The same things were measured in two ways. Each way mixes the same 5 hidden numbers, adds some noise and spreads widely along 2 directions of its own, which tell nothing about the thing.
(in the rows, 128 means zero)
Some things both ways: the first way, then the second way.
[ 66 115 146 118 140 126 179 136  89 116 131 141  97 131 118]
[157  91 152 149 212  58 124 138]

[138 138 123  82 132 139 135 102 133  82 153  83 133 196 116]
[181 145 144 167 115 114 102 125]

[107 132 139  98 142 124 166 153 108 140 119 111 106 148 114]
[188 135 150 185 184  76 144 161]

[155 130 138 135 149 110 133 200 156 215 105 134 115  84 115]
[114 173 101 181 131 116 191 131]

[109 104 129  91 127 132 156  96 106  57 121 118 116 186 124]
[188 109 150 104 188 124  87 121]

[123 125 130 130 119 114 143 131 139  99  73 155 118 135 136]
[166  99 175 152 180 148 114 137]

[ 95 208 142 123 138 116 119 114 145 128 199 108 160 127 128]
[ 65 126  99  77  52 110 102  82]

[119 167 131 136 117 120 142 132 139 119  71 144 116 132 131]
[161 119 153 105 157 147  96 101]

[155 178 113 150 110 157  94 114 148 153 146 108 133 129 122]
[139 172 126 105  67 145 131 126]

[ 76 132 145 140 164 144 162 126 138 132 186 151 102 125  99]
[158 166 101  59 159  77 134 104]

[138 109 118  83 127 149 141  89 122  57 130 101 120 205 118]
[172  85 167 246 136  78  61  89]

[107 168 141 121 131  96 122 134 131 131 151 120 162 110 143]
[ 46  80 115 148  87 119 123 116]

[107 119 140 136 150 118 148 162 131 167 135 145 114  97 115]
[133 146 113 123 161 105 168 142]

[136  73 116 173 118 157 137 111 137 107  79 182  84 123 121]
[166 125 122  59 195 150  94  53]

[ 77 115 132 150 122 138 138  97  91 102 155 150 126 111 135]
[ 91  70 136  86 153 104 111 115]

[144 146 127 146 141 126 102 117 181 126 166 139 148 119 127]
[ 94 141 115 169  69 127 132 103]

Other things, the second way, with their names:
z711: [ 60 114  89  49 132 125 151 130]
z721: [149  89 154 158 152 131  93 102]
z501: [158 181 107  85 146 140 135  88]
z655: [152 152 122 130 145  49 147 155]
z541: [ 85  87 112 130 114  99  94  89]
z960: [168 165 116 126 191 139 164 130]
z587: [182 112 159 118 195  93 118 160]
z7: [133  85 159 211 133 138 115 146]
z939: [168  90 153 174 203  97 106 103]
z889: [ 62  36 135 143 185 110 138 163]
z86: [108  78 133 154 165 104 128 152]
z554: [103 130 132 156  48 152 107  81]
z236: [100 108 125 171 110 154 121 111]
z357: [128 100 144 142 150 159 120 124]
z197: [ 48 123 102 144  49 166 128  77]
z410: [131 109 150  73 141 106 106 137]
z712: [169 173 107  68 158  71 135 119]
z700: [100  93 118 189 170  75 150 150]
z719: [154 115 133  78 198 150 128 121]
z100: [132 120 134 227 138 145 140 107]
z661: [161 146 137 166 177 131 163 157]
z443: [ 47  72 114  98 140 135 131 131]
z749: [ 57  89  91  53 138 105 125 106]
z402: [ 78  62 142 208 137 142 141 144]
z119: [ 71 101 119 142 130 143 157 130]
z130: [119 153 105  74 114 149 132 111]
z824: [ 88 133 115 170 113 153 163 128]
z260: [ 78 111 110 111 133  83 164 177]
z914: [175 183 126 169 116 165 128  89]
z91: [ 75 122  99  68 107  96 129 118]
z840: [111 129 137 167  77 136 134 150]
z284: [ 52 112  93 175 133 154 183 145]
z224: [175 133 130 117 179 159 113  87]
z292: [136 171 105 120 134  72 173 151]
z989: [140 115 137 193 146  47 130 130]
z875: [105 191  95  82 104 122 193 164]
z180: [179 150 163 117 113 166 119 122]
z906: [ 69 100 123 252 111 119 171 161]
z626: [ 85  85 140 124 147 169 130 114]
z550: [149 112 144 149 205 136 158 152]
z430: [114 130 120  93 143 115 144 147]
z837: [178 183 125  80 188 135 194 168]
z125: [127  98 124  83 197 145 128 128]

Some of these things the first way, each followed by its name:
[113 117 140 165 149 124 148 168 147 180 111 171  98  80 115] -> z837
[104 143 146 146 164 117 125 137 164 156 203 148 141  93 117] -> z875
[109 158 135 144 135 143 144 167 104 214 152 105 103  95 111] -> z292
[164  91 131  71 135  94 117 161 109 147 128  82 156 133 141] -> z906
[157 176 133 151 133 102  91 139 198 146 123 150 165  94 140] -> z197
[137  62 121 153 120 138 131 144 107 148  79 159 102  99 133] -> z550
[ 81 140 136 129 141 151 156 125  94 153 189 111 105 126 106] -> z655
[ 89 127 130 124 122 143 160 125  80 121 121 120  97 140 120] -> z587
[150 100 117 169 108 138 100 141 112 174 104 147 127  68 143] -> z119
[166 123 138  90 148  78 136 181 170 138  64 129 137 134 131] -> z100
[106  56 128 120 148 132 162 105 128  67 123 165 104 155 119] -> z939
[107  77 123 126  96 131 132 130  24 142 109 109 123 102 151] -> z889
[ 91 140 130 132 111 130 134 138  62 164 145 106 128  99 134] -> z749
[122 155 127  93 107 128 135 134  73 139 133  71 133 147 135] -> z541
[130 147 131 148 113  99 120 154 137 149  60 158 140  88 151] -> z626
[131 169 139 145 144 113 145 177 177 178  85 154 108 106 114] -> z501
[122  63 122 160 125 147 132 108 124 100 106 178 103 117 128] -> z719
[143 138 129 109 116 102 131 151 121 128  70 118 132 136 139] -> z357
[125 118 145 113 154  93 155 175 151 144  90 145 119 120 126] -> z661
[160 106 127  92 130 108 115 127 135 105 116 109 151 155 137] -> z236
[114 130 129 125 118 136 132 135  87 153 141 108 125 120 126] -> z430
